The groups are shells around one centre, one inside the other: the same stretched ball of 6 dimensions in 6 sizes.
Known rows, each followed by its group:
[-28  26  15 -33 -25   4 -10 -68 -14 -34 -14  -9 -10]
Q
[-27   0  40 -40  -8  -6  -5 -54 -57   1  -2  -6 -20]
E
[-22   9  20 -29  -4 -13 -24 -56 -38  -7 -22 -12 -29]
D
[-10   9  10 -37 -18  -4 -20 -67 -21 -13 -24 -12 -12]
Q
[-25   8  26 -17   0 -16  -1 -45 -47  -9 -15  -9 -44]
Q
[-13  28   8 -18 -22  11   7 -58  -4 -22 -28 -12 -24]
G
[-37  31  19 -19 -21   0  17 -58 -22 -52   0  -5 -20]
E
[-34  17  23 -27 -10 -10 -20 -58 -32 -18 -19 -11 -34]
H
[-35  26  20 -32  -1  -8 -27 -58 -49 -33  -2  -6  11]
H
[-31  18  26 -12   1 -12   6 -42 -46 -19 -10  -8 -39]
H
[-28  11  22 -35 -12 -10 -28 -63 -30 -10 -23 -12 -29]
G
[-29  37   9 -22 -11   2  -9 -59 -26 -47  -7  -7  10]
H
[-12 -11  23 -25 -10 -23   5 -51 -38   1 -21 -11 -62]
K
[-34  17  33 -22   3  -6 -10 -45 -53  -7 -10  -8 -26]
Q
[-13   4  13 -25 -25 -10  12 -60 -13 -21 -21 -11 -51]
Q
[-14  -2  16 -32 -12 -19  -3 -59 -40 -21  -9  -8 -25]
G
[-13   3  27 -41 -17   3 -10 -62 -32   4 -18 -10 -17]
H
[-12  23  -1 -20 -13  -5  -7 -59 -16 -35 -22 -11 -12]
G
[-18  16  14 -18   4 -12  -9 -46 -46 -19 -14  -8 -15]
K
[-16   4  32 -36 -25  10  -2 -60 -16  17 -31 -14 -49]
E
[-25  38   8 -27 -19  12 -14 -64 -12 -37 -18 -10   6]
K
[-31  -7  43 -41 -17 -12  -2 -59 -47   2  -7  -8 -47]
D
[-21 -23  36 -52 -23 -24  -8 -69 -45  -1  -6  -8 -47]
E
[-32  31  15 -15   4  -9 -14 -48 -44 -33 -10  -8  -6]
Q
[-33  30  14 -17  -5  -8 -17 -54 -29 -33 -18 -10 -21]
H
[-16  -6  24 -40 -25  -8 -15 -66 -18   8 -32 -15 -56]
G
[-10   5  13 -16  -2 -15  -7 -47 -32  -1 -30 -13 -47]
E
[-22  17  10 -26 -24  -8   3 -64 -15 -39 -14  -9 -29]
D
[-23   5  22 -27 -26 -10  21 -60 -24 -29  -6  -7 -45]
K
[-14 -13  34 -35 -25  -7   6 -58 -22  20 -29 -14 -77]
K
[ -8  -4  22 -41 -35   3   7 -68  -9   1 -26 -12 -46]
G
[-16 -10  41 -39 -17  -1  -3 -55 -36  28 -25 -12 -56]
K
[-18  34   6 -12 -17  10  -1 -55  -2 -23 -33 -14 -29]
K
[-23  -4  25 -31 -26 -16   9 -62 -22 -14 -17 -10 -64]
G
[-34  20  20 -35 -21  -6 -10 -68 -26 -37  -7  -8 -15]
D
[-26  -2  34 -31  -8 -13 -11 -53 -42   9 -21 -11 -54]
D
[-10 -24  37 -47 -29 -10   4 -64 -29  22 -22 -12 -67]
K
[-30  30  20 -18   2   0 -11 -48 -42 -23 -12  -8  -6]
Q
[-47  22  31 -38 -11 -10 -13 -63 -52 -44  12  -3   4]
E
[-27  38   7 -15  -5   2 -17 -54 -23 -34 -21 -11  -5]
H
[-21  33   6 -31 -14   6 -23 -65 -20 -34 -17 -10  15]
E
[-40  36  18 -16 -18   1  10 -57 -20 -49  -5  -7 -22]
G
[-22   7  29 -23 -12  -4  10 -50 -34  -3 -16  -9 -46]
D
[-32  30  23 -26  -7   4 -10 -55 -37 -26  -8  -7  -1]
D
[ -3  16   1 -31 -24   4 -15 -68  -2 -16 -34 -14 -15]
E
[-24  22  17 -17  -8  -5  10 -50 -35 -33  -6  -6 -18]
H
[-30  19  26 -16 -13  -3  15 -49 -29 -21 -13  -8 -45]
Q
[ -6   0  11 -30 -17 -11  -9 -60 -21  -5 -28 -13 -37]
D

New rows, each followed by its group:
[-24  37  13 -15  -6  11  -2 -50 -25 -26 -17  -9  -2]
E
[ -7  13   6 -28 -30   5   2 -66   1 -16 -32 -13 -33]
H
[-30  38   7 -11   2  -5 -14 -50 -33 -41 -14  -9  -2]
G
[-26  45   3  -8 -14   7   7 -54  -9 -50 -17  -9  -9]
K
[-21  -1  21 -42 -31 -12   4 -71 -23 -28  -6  -7 -31]
K
[-25  21  22 -15 -12   1  10 -49 -26 -16 -18 -10 -40]
D
[-24  -5  36 -46 -32  -1   0 -69 -22   2 -17 -11 -50]
G
[-30  17  20 -12   9 -21  -5 -42 -55 -25  -7  -7 -27]
E
[ -7   1  18 -40 -24   1  -8 -66 -19   0 -25 -12 -25]
D
[-37  20  33 -25  -2  -4  -5 -49 -50 -16  -4  -6 -18]
D
[-18 -12  29 -51 -19 -15 -27 -69 -36   7 -20 -12 -35]
H
[-28  23  22 -19 -18   4   4 -55 -17 -17 -23 -11 -42]
D
[  1  -8  16 -36 -26  -3  -1 -63 -13  10 -34 -14 -48]
H
[-24  16  23 -20  -2  -7   0 -48 -44 -17 -10  -8 -22]
D
[-22  12  31 -41 -19  10 -15 -62 -27   6 -21 -11 -19]
G
[-31  23  23 -21  -2  -7   1 -49 -48 -30  -1  -5  -9]
H
[-17  23   2 -20 -15  -7  -5 -60 -15 -38 -20 -10 -19]
Q
[-16 -10  23 -48 -19 -18 -20 -69 -36  -4 -16 -10 -30]
Q
[ -8  -1  19 -33 -24  -3  12 -60 -22 -10 -17  -9 -35]
K
[-40  11  31 -34  -9 -18 -14 -60 -47 -27  -2  -7 -27]
D
[-30  22  31 -28 -15  10 -11 -56 -23   1 -26 -12 -35]
E
[-25  18  18 -19   1 -10 -18 -49 -39 -11 -22 -11 -27]
Q
[-18   8  27 -35 -25   6   2 -62 -20  -2 -20 -11 -34]
D
[-26  10  20 -19 -16 -14  10 -54 -26 -25 -15  -9 -52]
D
[-24   1  37 -36  -6  -5 -15 -52 -48  13 -17 -10 -32]
D
[-11  17  13 -26  -6   3 -19 -54 -27  -2 -29 -13 -13]
G
[-31  25  18 -27 -24   1   5 -64 -17 -39  -9  -8 -21]
D
[-18   3  33 -34 -13   1  -2 -54 -37   9 -18 -10 -34]
Q
[-23  -7  31 -43 -12 -17 -27 -63 -41   7 -20 -12 -41]
H
[-42  44  16 -17  -5   2 -12 -54 -31 -46  -7  -7   0]
H
[-44  18  33 -32   1 -13 -20 -54 -60 -26   4  -5  -7]
Q
[-25  33  17 -10 -14  10   6 -50 -11 -17 -28 -12 -39]
E
[-28  12  27 -33 -29   1   2 -65 -14 -15 -19 -11 -44]
Q
[ -9   3  10 -27 -12 -15  -8 -58 -28 -15 -22 -11 -29]
Q
[-41  23  23 -41 -14  -9 -24 -69 -41 -43   4  -5   8]
E
[-15 -14  34 -49 -17 -10 -15 -63 -44  13 -15 -10 -32]
D
[-26  -1  28 -28 -21 -16   8 -58 -28 -13 -16 -10 -64]
H
[-33  18  29 -47 -13   1 -28 -67 -43 -19  -3  -7  12]
E
[-26  19  15 -19 -14 -10  11 -55 -29 -40  -6  -7 -27]
D
[-45  15  36 -32  -6 -13 -12 -56 -54 -25   3  -5 -20]
D
[-32  25  18 -10  -3 -11   3 -47 -35 -32 -12  -8 -34]
D
[-29  12  32 -38  -8  -3 -12 -57 -50 -13  -2  -6  -4]
H
[-36  12  22 -27  -4 -25  -4 -56 -55 -44   8  -3 -14]
E
[ -5  10  10 -18 -23   3   5 -56   0   1 -42 -16 -59]
E
[-28  10  25 -41 -12  -8 -30 -65 -37 -10 -17 -10 -16]
D
[ -8  14   0 -16 -23  -8  10 -59  -3 -30 -29 -13 -45]
E
[-17  16   7 -22  -8 -12 -15 -57 -25 -23 -24 -12 -25]
Q
[-22  17  23 -38 -20   8 -16 -64 -21  -7 -21 -11 -14]
D
[-24  32   8 -24 -16   5 -13 -62 -14 -33 -21 -11  -7]
D
[-25  12  23 -34  -3 -10 -19 -56 -50 -17  -6  -7  -3]
D
[-30 -12  42 -47 -30 -12   2 -68 -34  -1  -9  -9 -58]
E
[ -6 -13  21 -36 -17 -16  -1 -59 -34   2 -19 -10 -43]
H
[ -2  -6  20 -44 -24   1  -8 -65 -23   9 -25 -12 -25]
K
[-29  11  34 -24  -2  -6  -2 -46 -50  -4 -10  -8 -31]
Q
[-21   6  25 -32 -19  -2 -15 -60 -19   6 -32 -14 -49]
H
[-27  36   4 -26 -11  -2 -18 -63 -25 -51  -8  -7  17]
E
